The rows come from 4 hidden closed curves, with some noise, and rows from the same curve form a group. Each curve winds through 8 dimensions. The rows are also pushed far along 4 directions, which tell nothing about the answers.
Known rows, each followed by its group:
[  9   6 -14 -11  -2  -1   3  -9 -15  -3   8   1 -13 -11  -1  -7  -9  -9
 -16  -4] | J_433
[  1   4  -2  -6  -7  -9  -5  16   8   1   0   7  11   2  -6 -14  -2   9
   8   3] | J_807
[ 13  -1  -7   3  -1  -6 -11   1  -1  11   5   2   6   6  -8  -6  18  14
  -4   5] | J_281
[  3   5   1   8   0   2  -4  -6   0  -3   6  19   4  -6 -12   0  -1  11
   3   3] | J_807
[ 15  20   2   3   1  -6  -6  21  11   8  -6  -2  -8   2   1 -14  -5  19
   2  12] | J_807
[ -4   3   5  -4  -3   3   4   4  -2 -13  -3   2  -4  -3   4   4  -1  -7
   1 -10] | J_807
[ -2   1   8 -10  -3  -4  -5  24   3   5  -3  -5  10  11   2 -12  -1  17
  14  -3] | J_807
[ -1   1   3  11  10   8   1  -6   9  -4 -10   3  -6  12  -2  -1   0  13
   3   1] | J_807
[ -2  -6  -9 -18  -9  -5  -6   5  -5  -5   0   7  11  -2  -2  -9   1  -2
   3  -1] | J_433
[-14 -14  -3   5   7   1  15 -20 -14 -14   2 -18 -14   4   8   7  -8 -22
  -3 -11] | J_81
[ -5  -7  -3   2   5   0   8  -9  -9  -8  -5 -19 -15   8   9   0  -6 -12
  -4  -5] | J_81
[-18  -9   1 -11   0   6   8  -9  -5 -15  -1  -3   0  -2   0  -5 -19 -14
   7  -8] | J_281
[-29 -18  10  -6  -5  -7   2   6  18  -6  -8  -3  13  11  -5   2  -5  -5
  15 -16] | J_433
[-10  -6   7  -8   6   1   4   3  -4   1  -3 -21  -6   7   7 -10 -15  -2
   6   2] | J_281
[  4  13   2  -5   4   2   1   6 -10  -8  -4  -5 -18   3   5  -9  -7   5
  -9   3] | J_807
[ -4  -2  -6  -6  -5   8  -3 -21 -18 -18  13  19   3 -19 -12   1  -6  -5
   0  -7] | J_281
[ -2 -11 -11   4   3   5   0 -16  -3   1   5   0  11   1  -6   0   3  -2
   6   6] | J_433
[ -8  -4   3   2  -2   6   3 -11 -11  -8   8  19   7  -3  -6   9  -2  -1
   2  -6] | J_281
[ 10   5 -12  -5   3  -1  -3 -10 -19  -7   7  -4 -13 -11  -1 -13  -3  -1
 -13   9] | J_81
[  9  11  -6  -5   1   7  -3  -5   2 -12  -3   2 -13  -5  -4 -12  -3   1
  -6  -3] | J_807
[-17  -9   2   2   0   0  19  -5  -7  -6   5  -1   4   4   7  15  -6 -24
   1 -11] | J_433
[  5   9   8  -6   0   6   9   4  -6  -3   4 -15 -11 -14  14   3 -15 -13
   4  -7] | J_281
[-10  -2  11 -21  -9   4   5  13   9 -14 -11  -6  -1   4   9  -6 -12 -16
   8 -21] | J_81
[  0 -17 -15  12   5   2  -2 -18   3  12  -6   7  11   4  -1   9   3   4
   5   9] | J_433
[-12 -10   8   4  -2  -4   4  12  22  10  -8  -4  16  13   2   3  -3  -1
  16  -2] | J_281
[  3  -5   2 -19 -12   3 -10   0  -8  -7  12  13  18 -13  -7  -2   8  -1
   8 -14] | J_281
[-4 -7  1  8  9 11 12 -8  7 -1 -4  0  3 -1  9  7 -3 -9  4 -1] | J_81
[ 10  17  -3 -15  -2   3   3  11   4 -12  -4 -18 -20  -6   6 -18 -12  -7
  -4  -8] | J_807
[  8   6  -1   8   1  -8 -14   7   7  15  -7   9   0  11  -8  -2  12  22
  -9  17] | J_433
[ -3  -9 -11   0   0  -3   1 -11 -12   2   5   9   5   5  -4   3   5  -3
  -8   1] | J_433
[-18 -13   8   8   8   7   8 -10   3  -1  -2   3   7   3   0   4 -12  -3
   9   2] | J_81
[-3 -8  4 14 -1  5  0 -1  5 16  2  8 19  7 -3 14  8  6  8  0] | J_807
[-13 -18   1 -12  -8   1   2   2  11 -10 -10  -4  11  10   4   0  -1 -16
  12 -19] | J_81
[-1 -1  4  6 -3 -2  0 13 17 13 -2 12 20 12 -4  0  1 10 12  0] | J_807
[ 11   9   4  19   9   3   9   7  13  17  -8 -12  -9   8  12   9  -4   5
   3   8] | J_281
[ -4   1  -4  -5   1   4  16 -10 -18 -15   4  -7 -17 -13  15  13 -11 -24
  -7 -13] | J_433
[ 15   4  -2 -17  -7   0 -12   6  -9   2   8  -1   3  -6  -2 -12  10   7
  -2  -3] | J_281
[-12 -11   0  10   5   6  10 -20  -7  -7   6   0  -1   1  -2  11  -3 -11
   2  -9] | J_281
[-11 -12  -3 -17 -10  -6   2   3  -9  -7  10   6  17   4  -5  -7   3 -11
   2 -14] | J_281
[ 16   6 -10   1  -7   2 -14  -6   3   7   7  21   8   0 -20  -8  16  10
 -14   3] | J_807
[ -9  -9  -3  -1   1   3   1 -13  -1  -6   4   0   2  -1  -7   1  -1  -4
   2 -11] | J_433
[ 18  13  -5 -13  -6   0 -12  14   5   0  -2  14   3   8 -10 -20   9  17
  -6  -1] | J_807
[  2   9   0  -6  -4  -3   2   5   4  -7   2   0  -6 -14   1  -5  -3 -12
  -8  -2] | J_81
[ -8 -15 -17  -1   0   0   0 -24 -16  -9   4   6   4 -11  -2   5  -3 -12
  -2   5] | J_433
[17 19  7 -1 -3  2 -8 15  0  5  3 10 -3  1 -4 -4  7 21 -1 -2] | J_281
[  1   0   7  13   4  -7   2   2  -8   6   1 -15  -9   6   6   5  -4   7
   5   2] | J_81
[-11 -13   3  14  15   9   9 -17  -2  -6  -3  -5  -4   7   5  10   7  -3
   0  -5] | J_81
[-13 -12   4 -18  -4   1   1   6   1 -15  -3  -3   9   5   3 -10  -1  -5
  11 -18] | J_81
[ 21  11  -3  -2  -3  -8  -6  17  -1  13   3 -11  -3   1   4 -12   2  13
   3   3] | J_81
[  6  -3  -8   4  -7  -4  -5 -13 -13  -1   9   6   3 -17  -2   6  -2  -5
   3   3] | J_81
[ -2   4   4 -20 -14  -3 -10   4 -11  -8  12  26  12  -9 -16 -12  -3   0
  -6  -4] | J_81
[  1   7  -6   3   1   4  -1 -14  -4  -4   6  -5  -8 -14  -7  -4 -11  -9
  -6  12] | J_433
[-12 -17  -6  21   2  -3  -4 -25   7   0   0   7   5  -8 -10  20   8  -3
   2   3] | J_433
[  9   1  -7  10  10   3   4  -7  -1   6 -12 -11 -17   2  13   9   0   3
  -6   5] | J_433
[-10  -5   0 -11  -4   6   1   0   1 -10  -8  10   5   8  -2  -5  -3  -7
  -3  -5] | J_807
[-15  -9   4   6   0   0  15  -2   9   2  -2  -8   5   2   6  10 -14 -19
   8  -4] | J_281

New rows, each followed by its group:
[-3 -2  3 -5 -2  6 -5 -4  0 -1  5 17 12 -8 -9 -7 -4  4  2  3] | J_81
[ -9 -16  -3   2   0   1  -6 -11   6   2  -1   7  14   7 -11   2   8   8
   8  -7] | J_433
[-14  -2  14   5   1   1   7  11  10   3  -9   1   6  13   6  12  -2  -2
   7   0] | J_433
[  4   4  -2   0  -1  -6  12   0 -21  -2   7 -10 -12  -2  13   4 -10 -14
  -5  -2] | J_81
[ -7   3  -2 -24 -10  -6   5  16   5  -5  -5  -2   2  -2   5 -12 -19 -14
   1  -6] | J_433
[  8   6   4  -8  -6   7 -13   3  11   1   2  11  10  -1 -14  -8   9  12
   4  -5] | J_433
[-10  -7  13  -3  -7  -5   1  16  13   4 -12  -9   8  11   8   2 -10  -1
  21  -9] | J_81
[  5  14   6   1   5  -1   6  12  -5   1   5 -22 -14   1   8  -6  -9   3
   2   5] | J_433
[ 11   2  -3  13  -4  -7   0  -3  -1  12  -2 -14  -9   2   7   9  -5  -5
   2   3] | J_81
[ 11   7  -3  15   8  -5  -4  -4   2   5   1 -21 -20  -1   0   1   8  14
  -3   1] | J_433
[ 9  2 -3  9  4 -1 -6 -1  1  2 -7 -9 -9 -5  8  2  3  6  1 11] | J_81
[-15  -9  -1   1  -1   4   5 -11   8  -9  -2  -3   3   4  -5   4  -1 -18
  -1  -4] | J_433
[-22 -21  -7 -12 -11  -5   0  -8   0  -9  -5  20  20  -7  -3   7  -8 -15
   7  -5] | J_433
[ -7  -9   7   7   1   2  -2 -10   1   5   2  -4   4  -6  -1  11   1  -6
   3   4] | J_281
[-18  -4  12  -4   0  -2   5  14   0   1  -5 -18   0   8   7  -2 -13  -2
   9  -4] | J_807
[  2  -5   2  23   5   2  -8 -12  16  14  -7   4   4   2  -7   8   2  10
   3  14] | J_81
[ -2  -1  -2   7   3   5  11  -5   7   4  -7   0  -1   4   7   8 -10 -14
  -2   4] | J_281
[  4  16  12  12   6   3   6  10   7   7  -8 -10 -15   4   9   9  -4   3
  -4   7] | J_433
[ -5 -10  -1  13   5   4   8 -12  -5  -1  -1   2   2   2   8  23   7  -7
   3  -5] | J_433
[-7  0 11 11  2  1  1  6 11  8 -9  6  7 11  2 13  4  5  5  6] | J_433
[  3   0   2   5  -3  -8 -12   8  15  13  -1   0  10   4 -10  -6   6  14
   5   9] | J_281
[ -1   5   2   0   2  -3   5   2   1  -7   4 -22 -16  -3   2  -2  -2  -5
   0 -13] | J_433
[ 20  15  -8   7   9   4   6  -6 -18   1  12  -4 -17 -17   8  -2  -1  -1
 -15  10] | J_81
[-8 -7  9  1  3  1 -4  5  4  6 -5 14 14 13 -6 -5  1 14  4  6] | J_81
[ -1  12   5   0   2  -2   8  13   3  -3  -5  -5 -10   0   8  -5 -18   0
   4   5] | J_807
[ -6 -10   0  -7 -16  -5 -10  -4   4  -2   9  21  24 -11 -16   0   1  -5
   9  -7] | J_81
[ 17  13  -3  10   5   0   0   4   4   2  -6 -10 -18  -9  12   3   5  -2
 -11  10] | J_81
[-18 -13   7   8   0   2  11 -11   0  -6  -5 -11  -3   0   9  13 -21 -20
  12  -6] | J_81
[  8   9   3   0   0   6  -6   6  17   5  -1  -8   2   5  -9 -10   4   8
   4   3] | J_433
[-10 -14  -2  -8 -10  -3  -4   0   2  -7   1  18  22   6  -7   7  18  -6
   3 -11] | J_433
[ -4  -1   1   4  10   8  13  -1   5  -2  -3 -28  -9  14   9  -3  -4  -9
   5  -2] | J_433
[ -4  -5  -4 -13 -12  -8 -10   6   5  -2  -7  16  10  -6  -3  -1   0   1
   2  -1] | J_433
[-11 -15  -2 -10 -10  -1   0   4   8  -9   0  22  27  -6  -1   5  11 -13
   7 -10] | J_81
[ 16   8 -12   2   6   0  -9 -12 -17  -1   6   2 -14 -11  -4 -13   3   9
 -18  18] | J_81
[ 14   9  -1   3   2   8 -10  -3  -3   3   8   0   2  -1  -9  -6  11  14
   1   8] | J_433
[  5  -7 -12   1   2  -1  -5 -12 -13   1   4   0   3  -4  -2  -3   4   3
   0   9] | J_281
[-5 -5  1  8  4  4  3 -5 -9  6  0 -8  1  0  6 10 -3 -3  1  5] | J_807
[21 10 -4  2 -2 -6 -6 10 -6  9  5 -2 -2 -7  5 -4  5 11  0  7] | J_81
[ 23  12  -3  16   9   9  -5  -7   5  17  -8   2 -11   2   2   1   4  12
 -12  18] | J_81
[ 17   8   4 -11  -4   1 -19  14   5   1  -2  12   5   6  -9 -14  22  25
  -3  -5] | J_81
[16 17 -3  3 -4 -4 -2 10 -3  2  6 10 -3 -4 -2 -3  1 12 -2  2] | J_281
[-13 -17  -1   1   6   2   2  -6   7   1 -15  -2   3  18   4   4   0   2
   4  -5] | J_433
[ -1   6   9  -4  -5  -4  -5  20  24   2 -10  -8   0  11  -3  -5   7   5
   3  -7] | J_433
[  7  10   3 -14  -5  -2 -12  18   2  -1  -1  -1   5   5  -5 -16   6  14
   3   6] | J_433
[ 12   9  -3 -16 -12  -9   1  15 -11  -1  12  -8  -2  -9   4 -13  -8  -7
   1  -9] | J_81
[  0  -1   7  26  13  -4   2  -3   4  10   1 -17 -10   7   2   6   4  13
   2   6] | J_81
[  8   4  -6 -28 -13  -7  -7  12 -11 -11  10   2   4  -9  -4 -22   0  -3
  -1 -11] | J_81
[ -9 -11  -6  -8  -1   0   0   0   4  -2  -7  -2   9  10   1  -5  -2  -4
   5   3] | J_433
[  8   2  -3  -2  -8  -2  -7   2 -12   0  14  15  11  -2  -9   2  17   7
  -3  -9] | J_807
[ -2  19   8  -2   2  -1   9   5  -8  -7   4 -16 -23  -9   5  -3 -19 -10
  -8   7] | J_433
[ -2  -6  -7  10   1   4  -4 -24 -22  -3  17  15   4  -8 -14   7   6   2
  -7   1] | J_807
[ -6   7   7 -21 -12  -2   4  14 -17  -7  17  -1   3  -8  -3  -9  -9  -8
  -1 -19] | J_807
[ -4   0  -2   3   7   7  10 -12  -1 -11   2 -21 -15   3   2   1   0 -15
  -4  -8] | J_433
[  4   2   7  10   8   9   7  -1   2   6  -4 -12  -6  -2  13  10  -7   1
  11   1] | J_281
[ 13  13   2   0   1   1   4   7   6  -4  -2 -16 -21  -3   8  -3   3  -8
 -10 -10] | J_81
[-19 -10   9   8  10  -3  16   7   3  -6  -9 -10  -3  13  16   9   2 -11
   2  -3] | J_81
[-14  -7   9  -1   7   7  14   4   8   0  -7  -4   4   6  10  -3 -18  -8
   8  -1] | J_81
[ -4  13   7 -15   0   4   8  12  -2 -13  -1 -20 -15   2   6 -12 -13 -11
  -2  -2] | J_433
[ 0 -9  2 12  6 -3 -7  1  9  4  3  8 14  5 -8  2 25 18  4  0] | J_81
[-9 -4 11 10  3 -1  0 -1  6  0 -7 -2 -3  6  2 11  5 -1  0  2] | J_281
[  7  11  -4  -6  -7  -6   0   6 -10  -6  11  -4 -10  -5  -4  -5   7  -8
 -16  -9] | J_807
[ -1  -6  -4  -9  -9  -9 -11   3  -8   4  10  19  20   4 -15  -9  10   9
  -1   2] | J_281
